The first 8 rows are patterns. Each new row is the sum of 2 different patterns, raised or lowered, with some noise. Before adding, each is slid sideways (what falls off one end comes back at the other), maybe read backwards, and multiplied by a number that may be negative. Names go in the order of the patterns.
Some rows, each with the names of its patterns after it:
[ 0.71 -1.34 -1.68  0.98  0.16  0.99 -0.78 -0.71  0.47  1.11  0.85 -3.09
 -1.04  4.16 -0.64  0.50  2.94 -2.05  1.07  0.67  3.16 -1.45  0.72 -0.15
 -0.91  3.69 -0.39 -0.74  0.07  0.78  1.64  0.84  0.71 -3.38  0.35 -1.50
 -1.98]	J674
[ 0.46 -1.15  1.89  0.00 -2.00 -0.55 -2.28  0.96  0.37 -3.55 -0.25 -2.13
 -1.35 -2.21  1.42 -2.03 -1.62 -0.70  2.13 -1.06 -1.47  0.91  1.62 -0.06
  1.18  2.33 -1.06 -1.47 -2.31  0.05  1.50  0.41  0.28 -0.05 -0.99  0.58
 -1.55]	J398
[ 2.25  2.15 -0.16  3.13  0.42  1.96  0.33 -0.54  2.16 -0.64  0.71 -0.67
 -1.66  0.33 -0.62  0.59  1.45 -1.53  1.20 -0.42 -0.03 -0.47 -0.70 -0.94
  0.48  0.18 -1.45  0.35 -1.08  0.07  2.83  0.59 -1.20 -1.83  3.10  1.85
  2.18]	J495
[ 1.37  0.61 -0.88 -0.86  0.75 -0.61 -0.92  0.18  1.37 -0.27  0.69  0.36
 -0.50 -1.57  0.89  0.68  0.18 -0.07  0.21 -0.01 -0.17  0.21  1.37 -0.13
  2.19 -0.71 -1.67  2.39 -1.56 -1.60  1.27 -0.72  3.65  1.35 -0.92  1.94
  1.67]	J456
[ 1.84  1.89 -1.41 -0.28  0.50 -0.32  0.48 -2.03  2.19  2.11  0.95 -0.79
 -2.22  2.07 -0.26  1.17  1.98 -1.95 -2.61  2.19  1.57 -1.08 -0.49 -1.33
  0.99 -0.20 -0.54 -3.08  0.13  0.49 -0.94 -0.13  0.65 -0.98 -1.52  1.13
  0.19]	J751
[ 0.91 -0.79 -0.34 -1.69  0.85  3.08 -2.36  0.48  1.06 -1.04 -1.42 -1.54
  0.90  2.82 -0.42 -0.46  2.30 -0.44 -0.73 -0.48  0.36 -0.54  1.06 -0.92
 -2.04  0.51 -0.03 -0.70  2.24 -0.13  0.50  0.04  0.33 -3.68  0.64  0.62
  0.82]	J614
[-0.36 -0.66  0.53 -1.47 -0.75  0.67 -0.81 -0.37 -0.89 -0.26  0.60  0.98
 -1.66 -1.30 -1.59 -1.05 -0.52  0.49 -1.11 -1.33  1.50 -1.85  3.20 -0.41
  2.82  0.38  1.24  1.43  1.03 -0.99 -2.04 -3.69 -0.53  2.77  0.04 -0.29
  0.27]	J13
[ 1.24 -0.75 -1.15  1.47  0.08  0.36 -0.69 -1.58  2.02  0.60  0.10 -1.83
 -2.34  0.83 -2.10  2.09 -0.15 -2.18 -2.32  0.30  0.93  0.76  1.33 -0.44
  1.22 -1.83 -1.86 -2.25  1.91 -1.16  0.09 -2.63  0.95  0.19 -0.37  0.40
  1.29]	J306

New rows. What belongs after each?
[ 0.20  0.62  0.89 -0.21 -0.22  0.73 -1.39  0.56 -0.04 -0.42 -1.10 -2.32
  0.33 -1.01 -1.57 -0.33 -1.41 -2.49  0.48  1.08 -0.80 -2.50  0.36  1.76
  0.86  2.15 -0.81  0.73  3.06 -0.23  1.32 -1.27 -0.93  0.77 -0.23 -1.39
  1.14]	J495 J456
[ 1.35 -0.01  0.88 -0.23 -0.73 -0.68 -4.21 -1.86 -0.64 -0.33 -5.36 -1.46
 -3.04  2.05  0.39 -0.95  1.51  0.87 -1.80 -2.29 -3.72 -0.72  1.77 -2.43
  0.45 -2.64 -2.27 -1.01 -0.45  2.44 -1.46 -1.17 -0.59 -0.09 -0.42 -1.66
 -0.58]	J456 J306
[-2.90 -1.75  1.08  3.68 -0.90  1.51 -2.49 -1.62  1.09  1.96  2.94 -2.69
 -2.15  1.39  0.23 -1.32 -0.42  2.40  2.67 -0.67 -1.45 -1.16 -0.33 -1.48
  0.06 -0.55  0.78 -0.31 -2.23 -1.46  0.52  2.28 -1.77 -1.09 -0.57 -0.25
  1.81]	J751 J614
[ 0.63 -0.53 -1.83 -0.45  1.11 -2.51  1.42 -1.50  0.34 -2.04 -1.08 -1.02
 -0.40 -0.01 -1.99 -1.80 -1.27 -1.59 -0.46 -1.56 -1.44 -1.23  1.01 -0.67
 -1.80 -2.37 -1.29 -0.76 -0.74  0.22 -1.59 -2.86  1.94 -1.63 -3.55 -1.18
 -0.71]	J614 J13
[ 1.37  1.97  1.47  1.03  0.71  3.74  2.79  1.59  2.43  1.32  2.89  2.88
 -0.24  2.01  1.67  4.96  3.91  1.59  5.25  0.41  4.13  3.86  5.40  3.07
  2.19  2.37  2.49  1.81  0.36  4.35  5.39  4.78 -0.14  3.71  1.30  4.68
  1.44]	J495 J306
[ 1.01  1.40 -1.87 -1.54 -0.72  1.24  0.43 -0.12  0.62  0.12 -2.13 -0.80
 -0.78 -0.19  0.41 -3.10  1.96  0.24 -2.05 -0.39 -3.63 -3.06  0.88 -1.40
 -2.90 -1.51 -1.71  0.59  1.44 -1.46  0.76  0.09  0.15 -2.09  0.23 -0.88
 -0.64]	J398 J456
[-0.06 -0.33  0.11 -1.43 -0.87  1.09 -1.21  0.29  1.44  0.79 -3.67  0.76
 -0.15 -1.72 -1.38 -0.68 -0.37 -2.91 -1.46 -1.42 -1.44 -2.19 -1.76  0.17
  0.80 -0.78 -2.11 -1.79 -1.14 -0.84  1.50 -1.40  0.80 -0.31 -0.30 -1.33
  0.05]	J674 J398
[ 1.02 -0.25  2.56  0.76  1.10  1.06  1.24  0.40  3.30  2.84  0.82 -0.30
  0.92  2.71 -0.64  1.83 -3.85  1.42 -1.65 -0.08 -0.74 -0.57 -0.58  0.77
  3.11  4.28  2.36 -0.78 -0.17  0.72  1.13  0.67  1.73 -0.62  3.56  2.44
  0.97]	J751 J13
[-0.37  1.15 -0.01 -1.15  1.98 -0.72  1.32  0.27  2.05 -2.28 -0.47  1.03
 -0.24 -2.48  1.68  0.55 -0.83 -2.06  0.05 -3.62 -2.06  0.63  1.22  1.81
 -1.28 -1.78 -1.97 -0.04  1.57 -1.26 -0.42  1.29 -1.60 -0.20 -2.43  0.33
  2.85]	J398 J614
[-1.09 -0.02 -1.63 -1.01 -0.18  1.41 -1.55 -1.86 -0.24 -1.51 -2.17 -0.34
  0.59 -1.55 -0.67 -2.97 -2.16  1.56 -1.10 -0.79 -1.91 -2.45  1.87 -3.90
 -3.37 -0.88 -0.61  1.28 -2.61 -0.75 -2.10 -2.53  0.37  1.20 -2.96 -2.25
 -0.78]	J456 J751
[-0.60  3.21  3.60  2.12 -0.26  0.89 -0.31  3.35  2.50  1.01  1.79  5.45
  1.03  2.48  3.13  2.03  0.19  2.15  3.88  3.40 -1.23  1.06  1.85  2.99
  0.09  0.59  3.05  3.88  3.47  0.87  0.11  0.83  3.76  3.47  0.19  3.72
  0.03]	J751 J306
[-2.48  1.90 -0.82 -0.74 -1.41  0.98 -0.45  0.01  0.60  1.75  1.13 -1.48
 -2.00  2.50  0.97  1.16  0.30 -1.31  1.38  1.31  1.02 -3.37 -0.82 -1.78
 -1.81 -0.47 -0.73 -3.16 -3.40 -0.78  1.59  2.19  3.47 -0.15 -1.11 -2.16
 -1.60]	J13 J306
[-3.55 -1.80 -3.38 -1.60  1.51 -3.06 -2.24 -0.08 -0.19  3.42  1.32 -1.37
  1.17 -0.94 -0.36 -0.93 -0.69  0.10  0.98  0.98  1.17 -0.07 -0.28  1.10
 -0.94  2.75  0.64 -2.95 -1.40  1.62  0.67 -2.89 -0.88 -1.60 -2.81 -1.22
  0.97]	J495 J456
[-0.11  0.24  1.31 -1.95  2.20 -1.04 -2.06  1.51  0.52 -1.16 -1.76  0.21
 -1.99 -0.73 -1.21  2.62  0.52  0.93 -0.79  1.88  0.04  2.83  0.90 -1.03
 -0.43 -1.66 -0.88 -0.02  1.00  0.90 -1.14 -0.82 -0.02 -0.44  1.54 -1.85
  0.52]	J398 J306
[ 1.87  0.11  4.11  1.97 -1.80  1.07 -0.34  3.29  1.24 -2.04  1.12  0.38
  1.55 -1.84  2.22  0.45  0.62  0.88  4.58 -0.45  0.20  2.86  4.48  2.66
  2.11  4.29  0.61  0.29 -0.93  1.43  3.83  2.63  1.81  2.15  0.46  2.05
  0.51]	J398 J751
[ 1.54  2.70  1.97 -2.24  3.57  0.09  3.53  4.02  1.03  1.51 -0.97  1.22
  2.88  0.05  1.44  0.21  2.77  2.65  1.21 -0.15  0.89  2.71  0.92  1.40
  3.25 -0.98  1.76  0.68  4.51  0.27  0.92 -1.42 -0.52 -1.49  0.82 -2.28
  0.68]	J495 J306
[-2.71  0.23 -1.27 -1.43  0.84  0.26 -0.03 -1.48 -0.16 -0.72 -0.32 -0.70
 -2.18  1.04 -0.50 -1.13  0.14 -1.86 -0.36 -0.10 -1.32 -1.10 -1.71 -0.40
 -3.03 -2.16 -1.47 -2.35 -1.68 -2.54 -3.27 -1.07 -0.68 -4.19 -0.71  0.94
 -0.89]	J495 J751
[ 0.27  0.29 -0.07 -1.44 -0.17 -0.28 -0.29  0.51  0.21 -0.51  2.39 -0.42
 -2.39 -1.55 -1.04  0.20  1.26  0.93 -0.48  2.12 -0.71  2.77 -0.01  1.45
 -1.26 -1.47  2.11  0.57  0.11  0.17  0.25 -1.10  2.13  0.84  0.60 -0.75
 -0.24]	J495 J13
[-0.96 -4.75  0.18 -3.50  3.51 -3.85  1.32 -0.08 -3.35  1.12  2.53 -2.47
 -3.87 -4.86 -0.77  2.24 -1.52 -1.54 -1.82 -0.14 -0.47 -1.20 -0.84 -0.49
 -0.92  0.83 -1.87 -2.39 -2.56 -1.35 -0.07 -1.92 -1.80 -5.62 -1.20 -1.32
 -1.37]	J674 J13
[ 0.19  2.24  0.84  1.14  1.45 -1.96 -1.03  0.40  0.66 -2.01  2.10 -0.90
 -3.42 -0.53 -0.29  1.00 -2.56 -0.17 -1.13  0.25  0.78 -0.64 -0.08  0.11
  2.14  0.24  0.65  1.84  1.24 -1.85  0.22 -1.72  3.09 -2.25 -1.08 -1.44
  1.65]	J495 J306
[ 0.56 -1.56 -0.41 -1.11 -0.27 -1.54 -0.34 -1.22  0.95  1.70 -1.68 -1.43
  2.38 -0.58  1.34 -4.31  3.97  3.61  2.04 -2.23 -2.15  0.43 -1.08 -0.19
  1.53 -0.11 -0.70  2.16 -0.62  0.57 -1.78  0.41  2.21 -0.57 -1.29 -5.35
  1.17]	J751 J306
[ 0.67  0.03 -1.09 -1.70 -3.50  0.14  1.23  1.85  1.43  0.27  1.11 -0.39
  4.48 -1.26  0.92 -0.17 -1.26  2.66  0.36  0.64 -2.21  1.63 -0.49  0.19
  3.47 -0.93 -2.56  0.75  0.67  0.79 -0.71 -1.43  1.38 -0.30  0.94 -1.05
 -1.09]	J674 J13
[ 3.53  2.34  7.17  3.02  4.43  4.12  4.67  2.86  5.39  1.86  2.05  2.24
  5.98  3.85  0.69  1.63 -0.40  1.08  3.69  0.21 -1.46  2.75  1.14  3.84
  5.18 -1.26  5.45  3.71 -0.19  3.19 -0.58  1.47  3.64  1.78  4.43  2.27
  2.72]	J495 J456
[ 0.21 -1.71 -2.15  2.73  1.00  0.95  1.89  1.15 -0.48 -0.48 -3.06 -0.63
  0.23  0.40  0.26 -0.76 -1.90 -0.38  0.33  0.64 -4.03  1.60 -0.27 -3.67
  0.42 -3.00 -0.11 -1.94 -2.55 -0.96 -1.92 -0.84 -4.76  1.13 -1.66 -1.64
 -1.34]	J674 J398
[-0.53  0.83  1.76  0.54 -1.34  0.80 -0.62  0.17  1.72  0.04 -0.66  0.22
  0.31  0.42  1.42 -0.53  0.09  0.92  0.19 -0.61 -1.38  0.60  1.54  0.38
  1.57 -0.41  1.66  0.14  0.42  2.95  0.33  2.18  1.56  1.74  1.31  2.47
  0.83]	J495 J614
[ 1.88  2.34  0.55  2.92  0.95  0.75  2.03  0.96  1.53  1.62  0.67  1.84
  0.92  1.87  0.67  1.82  1.54  0.35  1.64 -0.86  1.17  0.72  1.53  0.88
 -0.76  0.18  1.68  1.24  2.39  1.83  0.08  0.19  1.54  1.53  2.09  0.73
  1.61]	J398 J13
